The rows of each matrix lie in a flat space through zero, up to rounding. After each matrix: how many dimensions does the smallest such space have?
In the rows, zero is written as 128.

[[124 126 137 137 134 131 122 128 131 140 129 127 114 150 136 124 132 133
  121 149 134]
 [126 132 150 133 132 135 119 121 121 129 123 139 119 144 134 133 130 134
  110 152 133]
 [137 150 210 132 147 151 114  96 120 120 106 157 119 159 133 131 123 147
   76 189 146]
 [137 133 132 119 128 128 135 123 132 117 124 127 142 110 119 124 121 127
  131 115 127]
 [134 132 147 128 137 132 129 122 135 131 123 127 126 137 128 118 124 134
  121 141 135]
 [131 135 151 128 132 134 124 118 124 123 121 137 128 133 128 130 126 133
  113 142 132]
 [122 119 114 135 129 124 127 138 135 144 135 118 117 142 135 121 133 128
  136 131 129]
 [128 121  96 123 122 118 138 140 135 129 136 114 137 110 123 123 127 120
  152  98 121]
 [131 121 120 132 135 124 135 135 146 145 132 111 123 139 131 108 127 130
  140 129 133]
 [140 129 120 117 131 123 144 129 145 126 127 113 144 109 117 111 118 126
  145 105 128]
 [129 123 106 124 123 121 135 136 132 127 133 119 135 114 124 125 127 122
  144 106 123]
 [127 139 157 127 127 137 118 114 111 113 119 149 128 129 128 145 128 132
  104 146 129]
 [114 119 119 142 126 128 117 137 123 144 135 128 108 152 141 134 139 129
  125 145 129]
 [150 144 159 110 137 133 142 110 139 109 114 129 152 104 111 114 110 132
  123 119 133]
 [136 134 133 119 128 128 135 123 131 117 124 128 141 111 119 125 121 127
  130 116 127]
 [124 133 131 124 118 130 121 123 108 111 125 145 134 114 125 150 130 125
  119 123 121]
 [132 130 123 121 124 126 133 127 127 118 127 128 139 110 121 130 124 125
  133 112 124]
 [133 134 147 127 134 133 128 120 130 126 122 132 129 132 127 125 125 132
  119 139 133]
 [121 110  76 131 121 113 136 152 140 145 144 104 125 123 130 119 133 119
  162  99 121]
 [149 152 189 115 141 142 131  98 129 105 106 146 145 119 116 123 112 139
   99 147 138]
 [134 133 146 127 135 132 129 121 133 128 123 129 129 133 127 121 124 133
  121 138 134]]
 -> 3

[[152 100 112 162 106 146 157 143 134 132 111 124 131 173 111 145 173 115
  148 104 123]
 [100 131 179 110 157 132 104 115 131 138 178 156 138  69 137 124  83 141
   93 125 121]
 [112 179 100  79 142  94  91 104 121 106 105 115 106 104 152  99  89 155
  120 178 144]
 [162 110  79 160  98 139 158 140 134 119  83 112 121 196 112 141 185 119
  161 114 129]
 [106 157 142  98 120 112 107 125 114 145 123 114 118  90 141 101  99 143
  116 188 139]
 [146 132  94 139 112 113 151 146 117 118  95  96 126 171 124 131 155  95
  160 125 135]
 [157 104  91 158 107 151 147 128 145 121  98 133 120 181 112 142 176 140
  146 108 124]
 [143 115 104 140 125 146 128 115 146 118 115 145 120 151 121 136 149 154
  129 114 123]
 [134 131 121 134 114 117 145 146 114 133 114 103 131 145 126 127 141  99
  147 134 133]
 [132 138 106 119 145 118 121 118 133 104 123 130 125 137 134 130 122 128
  131 113 129]
 [111 178 105  83 123  95  98 115 114 123  95 102 105 105 149  93  97 152
  125 201 148]
 [124 156 115 112 114  96 133 145 103 130 102  86 124 132 137 111 123 100
  147 166 143]
 [131 138 106 121 118 126 120 120 131 125 105 124 114 135 130 119 133 149
  130 152 134]
 [173  69 104 196  90 171 181 151 145 137 105 132 135 207  94 163 212 112
  160  76 115]
 [111 137 152 112 141 124 112 121 126 134 149 137 130  94 136 120 101 136
  111 139 128]
 [145 124  99 141 101 131 142 136 127 130  93 111 119 163 120 127 160 129
  148 142 133]
 [173  83  89 185  99 155 176 149 141 122  97 123 133 212 101 160 203 104
  165  75 119]
 [115 141 155 119 143  95 140 154  99 128 152 100 149 112 136 129 104  63
  138 115 132]
 [148  93 120 161 116 160 146 129 147 131 125 147 130 160 111 148 165 138
  133  95 117]
 [104 125 178 114 188 125 108 114 134 113 201 166 152  76 139 142  75 115
   95  71 114]
 [123 121 144 129 139 135 124 123 133 129 148 143 134 115 128 133 119 132
  117 114 122]]
 -> 4

[[179 135 109 170 152  98 173 100 154 184  88 143 116 138 172 127 126 153
  128 145 102]
 [135 169 133 157 139 151 126  52 152 182 115  85 111 123  86 107 100 125
   81 171  97]
 [109 133 134 109 119 144 104 140 126 116 144 111 130 125 102 131 128 111
  120 119 133]
 [170 157 109 149 146 122 141 114 177 200 102 103 111 139 133 138 124 121
  101 131  94]
 [152 139 119 146 139 120 143 113 148 163 111 124 120 133 139 129 125 133
  119 136 112]
 [ 98 151 144 122 120 164  98  91 125 127 145  90 124 118  69 112 109 112
   96 149 124]
 [173 126 104 141 143  98 155 155 158 167 103 142 122 142 174 148 141 134
  138 110 114]
 [100  52 140 114 113  91 155 176  48  16 143 223 158 122 198 122 152 171
  213 110 186]
 [154 152 126 177 148 125 158  48 144 181  98 119 112 127 128 104 105 151
  104 176  99]
 [184 182 116 200 163 127 167  16 181 242  77  92  97 132 121 104  95 147
   74 192  68]
 [ 88 115 144 102 111 145 103 143  98  77 156 130 139 119 104 123 129 120
  137 121 152]
 [143  85 111 103 124  90 142 223 119  92 130 177 143 140 193 161 164 132
  181  72 153]
 [116 111 130 111 120 124 122 158 112  97 139 143 137 127 136 134 138 127
  146 111 145]
 [138 123 125 139 133 118 142 122 127 132 119 140 127 129 144 126 129 139
  135 133 127]
 [172  86 102 133 139  69 174 198 128 121 104 193 136 144 225 156 161 154
  185  88 140]
 [127 107 131 138 129 112 148 122 104 104 123 161 134 126 156 119 131 151
  152 136 140]
 [126 100 128 124 125 109 141 152 105  95 129 164 138 129 161 131 140 143
  160 117 146]
 [153 125 111 121 133 112 134 171 151 147 120 132 127 139 154 151 143 120
  136  99 123]
 [128  81 120 101 119  96 138 213 104  74 137 181 146 135 185 152 160 136
  184  80 161]
 [145 171 119 131 136 149 110 110 176 192 121  72 111 133  88 136 117  99
   80 132  95]
 [102  97 133  94 112 124 114 186  99  68 152 153 145 127 140 140 146 123
  161  95 160]]
 -> 3

[[119 137 118 120 113 130 126 141 137 127 113 142 127 125 116 133 128 126
  148 122 135]
 [137  89 141 141 142 113 138 100 143 120 162 115 153 139 140 121 123 159
   96 165 119]
 [118 141 112 115 115 127 125 149 144 129 113 140 121 123 116 134 126 125
  156 117 141]
 [120 141 115 106 107 124 131 138 151 136 125 131 125 122 123 141 126 121
  157 122 131]
 [113 142 115 107  79 131 125 139 150 132 117 150 137 118 114 143 128 123
  163 124 126]
 [130 113 127 124 131 108 124 129 157 126 160 120 135 125 138 121 121 155
  123 144 136]
 [126 138 125 131 125 124 106 149 128 126 136 134 117 117 131 116 127 138
  130 117 144]
 [141 100 149 138 139 129 149  85 118 129 148 108 149 140 142 131 130 129
   95 155 100]
 [137 143 144 151 150 157 128 118  64 128  96 126 112 134 128 123 139  93
  106 105 115]
 [127 120 129 136 132 126 126 129 128 121 127 134 133 131 125 123 127 138
  122 134 132]
 [113 162 113 125 117 160 136 148  96 127  49 158 112 134  93 146 137  82
  165  93 130]
 [142 115 140 131 150 120 134 108 126 134 158 100 128 131 149 123 126 132
  104 138 119]
 [127 153 121 125 137 135 117 149 112 133 112 128 102 121 127 125 130 110
  140 100 140]
 [125 139 123 122 118 125 117 140 134 131 134 131 121 119 130 126 127 129
  137 119 135]
 [116 140 116 123 114 138 131 142 128 125  93 149 127 130 107 137 130 116
  152 118 133]
 [133 121 134 141 143 121 116 131 123 123 146 123 125 126 137 112 126 145
  109 131 136]
 [128 123 126 126 128 121 127 130 139 127 137 126 130 127 130 126 125 137
  128 133 132]
 [126 159 125 121 123 155 138 129  93 138  82 132 110 129 116 145 137  79
  148  97 116]
 [148  96 156 157 163 123 130  95 106 122 165 104 140 137 152 109 128 148
   71 152 114]
 [122 165 117 122 124 144 117 155 105 134  93 138 100 119 118 131 133  97
  152  90 138]
 [135 119 141 131 126 136 144 100 115 132 130 119 140 135 133 136 132 116
  114 138 105]]
 -> 5

[[116 119 132 113 131 153 117 143  96 125 150 115 130 126 100 122 113 143
  121 126 133]
 [119 102 121 129 123 147  99 138 122 122 136 118 117 127  99 145 112 126
  106 130 157]
 [132 121 132 142 131 131 127 143 130 115 125 108 138 139 125 136 125 136
  107 104 155]
 [113 129 142  95 134 163 127 141  80 127 173 112 141 122 101 103 109 149
  137 131 111]
 [131 123 131 134 123 128 125 128 143 127 124 129 121 129 130 135 129 123
  123 130 139]
 [153 147 131 163 128  83 157 114 182 123  89 132 142 142 182 136 154 112
  131 108 131]
 [117  99 127 127 125 157  97 146 112 116 148 105 125 130  91 142 105 133
   99 122 164]
 [143 138 143 141 128 114 146 121 156 118 131 114 151 138 159 124 133 119
  133 113 128]
 [ 96 122 130  80 143 182 112 156  33 127 183 105 141 119  67  99  96 167
  128 128 111]
 [125 122 115 127 127 123 116 118 127 131 127 134 126 124 125 133 123 118
  131 137 122]
 [150 136 125 173 124  89 148 131 183 127  66 142 112 141 164 153 162 122
  110 108 159]
 [115 118 108 112 129 132 105 114 105 134 142 135 129 118 110 127 111 117
  137 146 110]
 [130 117 138 141 121 142 125 151 141 126 112 129 100 131 114 144 136 140
  103 123 167]
 [126 127 139 122 129 142 130 138 119 124 141 118 131 129 120 123 124 137
  124 123 133]
 [100  99 125 101 130 182  91 159  67 125 164 110 114 120  59 129  97 154
  104 133 151]
 [122 145 136 103 135 136 142 124  99 133 153 127 144 123 129 101 124 138
  152 134  92]
 [113 112 125 109 129 154 105 133  96 123 162 111 136 124  97 124 103 132
  122 132 130]
 [143 126 136 149 123 112 133 119 167 118 122 117 140 137 154 138 132 112
  123 117 142]
 [121 106 107 137 123 131  99 133 128 131 110 137 103 124 104 152 122 123
  107 135 154]
 [126 130 104 131 130 108 122 113 128 137 108 146 123 123 133 134 132 117
  135 137 115]
 [133 157 155 111 139 131 164 128 111 122 159 110 167 133 151  92 130 142
  154 115  93]]
 -> 5

[[119 130 128 137 118 138 104 128 114 144 147 113 148 141 121 151 135 141
  120 127 110]
 [130 128 119 104 150 110 150 141 149 111 119 133 116 128 143 133 114 117
  130 126 140]
 [128 119 153 149 103 143 105 117 113 158 138 109 137 137  93 143 148 132
  136 128 103]
 [137 104 149  63 170  74 179 164 193 120 107 104  92 150 111 191 110  84
  159 118 125]
 [118 150 103 170 104 165  90 107  82 128 148 146 159 115 152  87 136 163
   99 135 132]
 [138 110 143  74 165  83 177 155 183 115 104 117  93 139 119 165 111  90
  154 121 134]
 [104 150 105 179  90 177  56 109  65 153 176 120 187 137 139 128 146 180
   89 133 102]
 [128 141 117 164 107 155 109 106  96 126 131 150 139 108 140  78 136 147
  115 134 139]
 [114 149 113 193  82 183  65  96  61 149 161 136 174 119 135  91 151 175
   97 136 115]
 [144 111 158 120 128 115 153 126 149 133 104 126  99 122  99 124 134 102
  156 127 130]
 [147 119 138 107 148 104 176 131 161 104  89 149  86 108 129  97 117  97
  151 128 157]
 [113 133 109 104 146 117 120 150 136 126 149 111 146 151 145 175 115 136
  113 124 117]
 [148 116 137  92 159  93 187 139 174  99  86 146  80 112 131 109 111  90
  154 126 159]
 [141 128 137 150 115 139 137 108 119 122 108 151 112 102 124  75 135 123
  137 132 146]
 [121 143  93 111 152 119 139 140 135  99 129 145 131 124 171 119 107 134
  110 128 149]
 [151 133 143 191  87 165 128  78  91 124  97 175 109  75 119  11 150 132
  137 139 159]
 [135 114 148 110 136 111 146 136 151 134 117 115 111 135 107 150 128 108
  147 125 122]
 [141 117 132  84 163  90 180 147 175 102  97 136  90 123 134 132 108  95
  148 124 150]
 [120 130 136 159  99 154  89 115  97 156 151 113 154 137 110 137 147 148
  119 130 103]
 [127 126 128 118 135 121 133 134 136 127 128 124 126 132 128 139 125 124
  130 127 127]
 [110 140 103 125 132 134 102 139 115 130 157 117 159 146 149 159 122 150
  103 127 115]]
 -> 3

[[117 152 110 135 128  64 117 124  97 141 159 137 146 155 150 125 110 167
   75 164 143]
 [152 107 159 159 154 110 165 119 100 110  98 121 186 135  66 130 120  76
   80 130 169]
 [110 159 120 121 147 141 117 133 123 158 144 134 148 125  99 133 121 154
  116 125 127]
 [135 159 121 177 138 134 139 150  98 132 151 144 145 139 131 161 125 127
   94 123 130]
 [128 154 147 138 202 102 151 203 129 185 159 163 157 145 181  83 134 136
  150 154 131]
 [ 64 110 141 134 102 163 132 152 167 129  94 146 125  87  72  67 111 170
   92  54 137]
 [117 165 117 139 151 132 167 142 147 156 118 149 167 122 142 117 111  95
   94 113 143]
 [124 119 133 150 203 152 142 175 121 141 139 167 107 154 173  89 134  82
  129 110 100]
 [ 97 100 123  98 129 167 147 121 220 120 116 117 112  88 168  84 127 126
  140 107 118]
 [141 110 158 132 185 129 156 141 120 139 144 168 139 152 218  85 163  53
  136 140 110]
 [159  98 144 151 159  94 118 139 116 144 117 111 146 145 137 147 102  67
  168 129  96]
 [137 121 134 144 163 146 149 167 117 168 111 150 104 143 109 112 135  55
  145  87 113]
 [146 186 148 145 157 125 167 107 112 139 146 104 110 145 179 178 135 111
  108 149 153]
 [155 135 125 139 145  87 122 154  88 152 145 143 145 119 114 136 134 104
  106 122 122]
 [150  66  99 131 181  72 142 173 168 218 137 109 179 114 102  97 130  70
  105 161 128]
 [125 130 133 161  83  67 117  89  84  85 147 112 178 136  97 162 103 196
   49 152 161]
 [110 120 121 125 134 111 111 134 127 163 102 135 135 134 130 103 108 109
  120 116 114]
 [167  76 154 127 136 170  95  82 126  53  67  55 111 104  70 196 109 191
  161  80  95]
 [ 75  80 116  94 150  92  94 129 140 136 168 145 108 106 105  49 120 161
   60 103 109]
 [164 130 125 123 154  54 113 110 107 140 129  87 149 122 161 152 116  80
  103 200 144]
 [143 169 127 130 131 137 143 100 118 110  96 113 153 122 128 161 114  95
  109 144 156]]
 -> 16

[[156 127 128 143 147 142 131 110 103 115 121 111 159 143 164 155 134 113
   96 137 113]
 [127 191 122 143 135 189 110 163 160 164 124 160 138 137 144 148 112  98
  123 138 127]
 [128 122 136 124 124 131 128 125 137 129 139 130 134 119 136 135 135 135
  127 130 120]
 [143 143 124 151 154 135 121 136 114 128 128 110 136 138 136 136 123 104
  102 133 130]
 [147 135 124 154 160 126 122 129 100 118 123  99 141 140 134 133 126  99
   93 134 128]
 [142 189 131 135 126 230 121 159 173 186 137 184 149 145 194 191 106 112
  120 144 107]
 [131 110 128 121 122 121 136 111 112 113 116 128 137 129 132 129 132 132
  127 129 119]
 [110 163 125 136 129 159 111 171 155 159 128 154 108 130 116 122 105 105
  126 136 138]
 [103 160 137 114 100 173 112 155 200 168 152 168 117 121 148 142 125 145
  148 134 134]
 [115 164 129 128 118 186 113 159 168 164 127 166 124 141 156 148 108 115
  120 143 129]
 [121 124 139 128 123 137 116 128 152 127 144 122 136 123 149 136 139 132
  111 139 126]
 [111 160 130 110  99 184 128 154 168 166 122 194 128 120 135 145 112 128
  156 133 111]
 [159 138 134 136 141 149 137 108 117 124 136 128 175 115 155 163 148 124
  124 128  94]
 [143 137 119 138 140 145 129 130 121 141 123 120 115 166 163 147 108 125
  111 131 146]
 [164 144 136 136 134 194 132 116 148 156 149 135 155 163 229 202 124 138
   98 142 114]
 [155 148 135 136 133 191 129 122 142 148 136 145 163 147 202 188 127 123
  102 144 104]
 [134 112 135 123 126 106 132 105 125 108 139 112 148 108 124 127 155 142
  135 122 117]
 [113  98 135 104  99 112 132 105 145 115 132 128 124 125 138 123 142 162
  141 127 132]
 [ 96 123 127 102  93 120 127 126 148 120 111 156 124 111  98 102 135 141
  161 125 128]
 [137 138 130 133 134 144 129 136 134 143 139 133 128 131 142 144 122 127
  125 128 125]
 [113 127 120 130 128 107 119 138 134 129 126 111  94 146 114 104 117 132
  128 125 164]]
 -> 7

[[105 136 133 107 162 125 116 129 112 123 101 149 139 156 149 139 150 121
   91 128  94]
 [136 151 135 142  96 140 143 142 105 120 130 123 149 140 129 122 123 128
  139 127 150]
 [133 135 129 102 129 132 130 123 147 126 137 123 123 103 135 127 106 106
  114 152 139]
 [107 142 102 124 137 145 106 130 137 122 112 128 120 102 133 115 153 115
  140 134 107]
 [162  96 129 137 109 111 164 119  99 164 116 149 111 150 143 113 109 134
  142 110 143]
 [125 140 132 145 111 139 141 135 124 120 129 109 140 147 107 140 130 137
  143 124 135]
 [116 143 130 106 164 141  91 142 164 133 125 133 120 111 162 119 109  82
  122 158 147]
 [129 142 123 130 119 135 142 145 118 103 131  95 131 135 113 124 145 127
  131 131 144]
 [112 105 147 137  99 124 164 118 141 161 132 120 148 135 120 158 129 125
  159 128 131]
 [123 120 126 122 164 120 133 103 161 138 136 129 117 125 141 138 116 109
  104 115 103]
 [101 130 137 112 116 129 125 131 132 136 117 123 150 109 144 116 140 105
  122 133 139]
 [149 123 123 128 149 109 133  95 120 129 123 143 111 121 134 124 152 140
  115 107 124]
 [139 149 123 120 111 140 120 131 148 117 150 111 127  81 132 106 109 107
  132 145 159]
 [156 140 103 102 150 147 111 135 135 125 109 121  81 128 127 110  89 110
  121 156 141]
 [149 129 135 133 143 107 162 113 120 141 144 134 132 127 177 116 149 102
  112 100 140]
 [139 122 127 115 113 140 119 124 158 138 116 124 106 110 116 101  52 103
  136 150 173]
 [150 123 106 153 109 130 109 145 129 116 140 152 109  89 149  52  79 109
  149 119 166]
 [121 128 106 115 134 137  82 127 125 109 105 140 107 110 102 103 109 151
  109 133 105]
 [ 91 139 114 140 142 143 122 131 159 104 122 115 132 121 112 136 149 109
  153 136 117]
 [128 127 152 134 110 124 158 131 128 115 133 107 145 156 100 150 119 133
  136 136 161]
 [ 94 150 139 107 143 135 147 144 131 103 139 124 159 141 140 173 166 105
  117 161 100]]
 -> 13

[[ 93 150  95 145 135 108 167 155  96 151 136 120 138 121  87 113 151 170
  153 129 123]
 [150 122 128 182 116 145 123 141 129 147 126 194 119 135 137 145  93 112
  109 117 143]
 [ 95 128  56  40 159  54 184  95 151  45 175  12  80  70  54 106 185 221
  190 166  60]
 [145 182  40 225 139 168 152 194  48 184  80 224 128 140 140 226  27 200
   56  63 129]
 [135 116 159 139  71 152 113 137 159 168 129 197 149 156 159 118 101 122
   99 181 188]
 [108 145  54 168 152  47 118 102 113  89 113 114 146 115 115  71 154 148
  149 148  74]
 [167 123 184 152 113 118 182 156 136 149 109 126 122 153  89 128 154 148
  155 119  89]
 [155 141  95 194 137 102 156 151 122 132 114 157 112 128 117 141 113 146
  120 111  99]
 [ 96 129 151  48 159 113 136 122 155 108 149  14 140 113 140  86 202  71
  154 124 141]
 [151 147  45 184 168  89 149 132 108  94 112 135  97 106 111 153 104 163
  121  91  66]
 [136 126 175  80 129 113 109 114 149 112 126  67 129 131 159 127 156 112
  119 149 134]
 [120 194  12 224 197 114 126 157  14 135  67 148 143 120 128 183  80 174
   94  32  66]
 [138 119  80 128 149 146 122 112 140  97 129 143 111 113 133 138  98 106
  121  95 112]
 [121 135  70 140 156 115 153 128 113 106 131 120 113 108  95 129 127 148
  147  99  90]
 [ 87 137  54 140 159 115  89 117 140 111 159 128 133  95 175  97 125  56
  106 127 179]
 [113 145 106 226 118  71 128 141  86 153 127 183 138 129  97 102 135 168
  143 157 116]
 [151  93 185  27 101 154 154 113 202 104 156  80  98 127 125 135 143 129
  139 161 140]
 [170 112 221 200 122 148 148 146  71 163 112 174 106 148  56 168 129 155
  171  77  73]
 [153 109 190  56  99 149 155 120 154 121 119  94 121 147 106 143 139 171
  144 147 104]
 [129 117 166  63 181 148 119 111 124  91 149  32  95  99 127 157 161  77
  147  66 110]
 [123 143  60 129 188  74  89  99 141  66 134  66 112  90 179 116 140  73
  104 110 115]]
 -> 9

[[122 143 149 113 127 127  93 115 127 136 140 147  76 118 113 163 162 182
  116  94 170]
 [143  90 142  57 143 139 116  98  66 111 103 136 110 138  98 102 107 149
   73 102 147]
 [149 142 101 105 159 116 121 137 126 105 148  83 124 131 171 101  75 160
  108 143 112]
 [113  57 105 109 118 151 117  38 177 166 133 200 113  77 156 158 141  96
  101 138  86]
 [127 143 159 118  83 140 143 125  71 129 123 159 111 148 157 126  83 168
  149 118 142]
 [127 139 116 151 140 123 119 127 118 141 147 167  96 105 135 163 154 196
  132 111 155]
 [ 93 116 121 117 143 119 111 119 141  85 127 108 143  93 137 118  80  92
  117 126  92]
 [115  98 137  38 125 127 119  96 138 124 114 129 133 141 141 144 113 156
  103  83 195]
 [127  66 126 177  71 118 141 138 152 134 160 139 169 159 123 139 101 104
  128 102  59]
 [136 111 105 166 129 141  85 124 134 130 158 147 178  99 138 141 190 110
  147 140 119]
 [140 103 148 133 123 147 127 114 160 158  92 127 112 177 106 116 118 127
  110  86 119]
 [147 136  83 200 159 167 108 129 139 147 127  44  81 137 144 140 154 111
  147 168 117]
 [ 76 110 124 113 111  96 143 133 169 178 112  81 137  99 229 104 108  75
  115 204  89]
 [118 138 131  77 148 105  93 141 159  99 177 137  99  17 126 133 166 113
   87 158 137]
 [113  98 171 156 157 135 137 141 123 138 106 144 229 126 173 135 114 172
  150 115 164]
 [163 102 101 158 126 163 118 144 139 141 116 140 104 133 135  71 178 137
  122  88 136]
 [162 107  75 141  83 154  80 113 101 190 118 154 108 166 114 178  63 161
  124  89 165]
 [182 149 160  96 168 196  92 156 104 110 127 111  75 113 172 137 161 201
  116 118 171]
 [116  73 108 101 149 132 117 103 128 147 110 147 115  87 150 122 124 116
   76 139  95]
 [ 94 102 143 138 118 111 126  83 102 140  86 168 204 158 115  88  89 118
  139  97 131]
 [170 147 112  86 142 155  92 195  59 119 119 117  89 137 164 136 165 171
   95 131 116]]
 -> 17
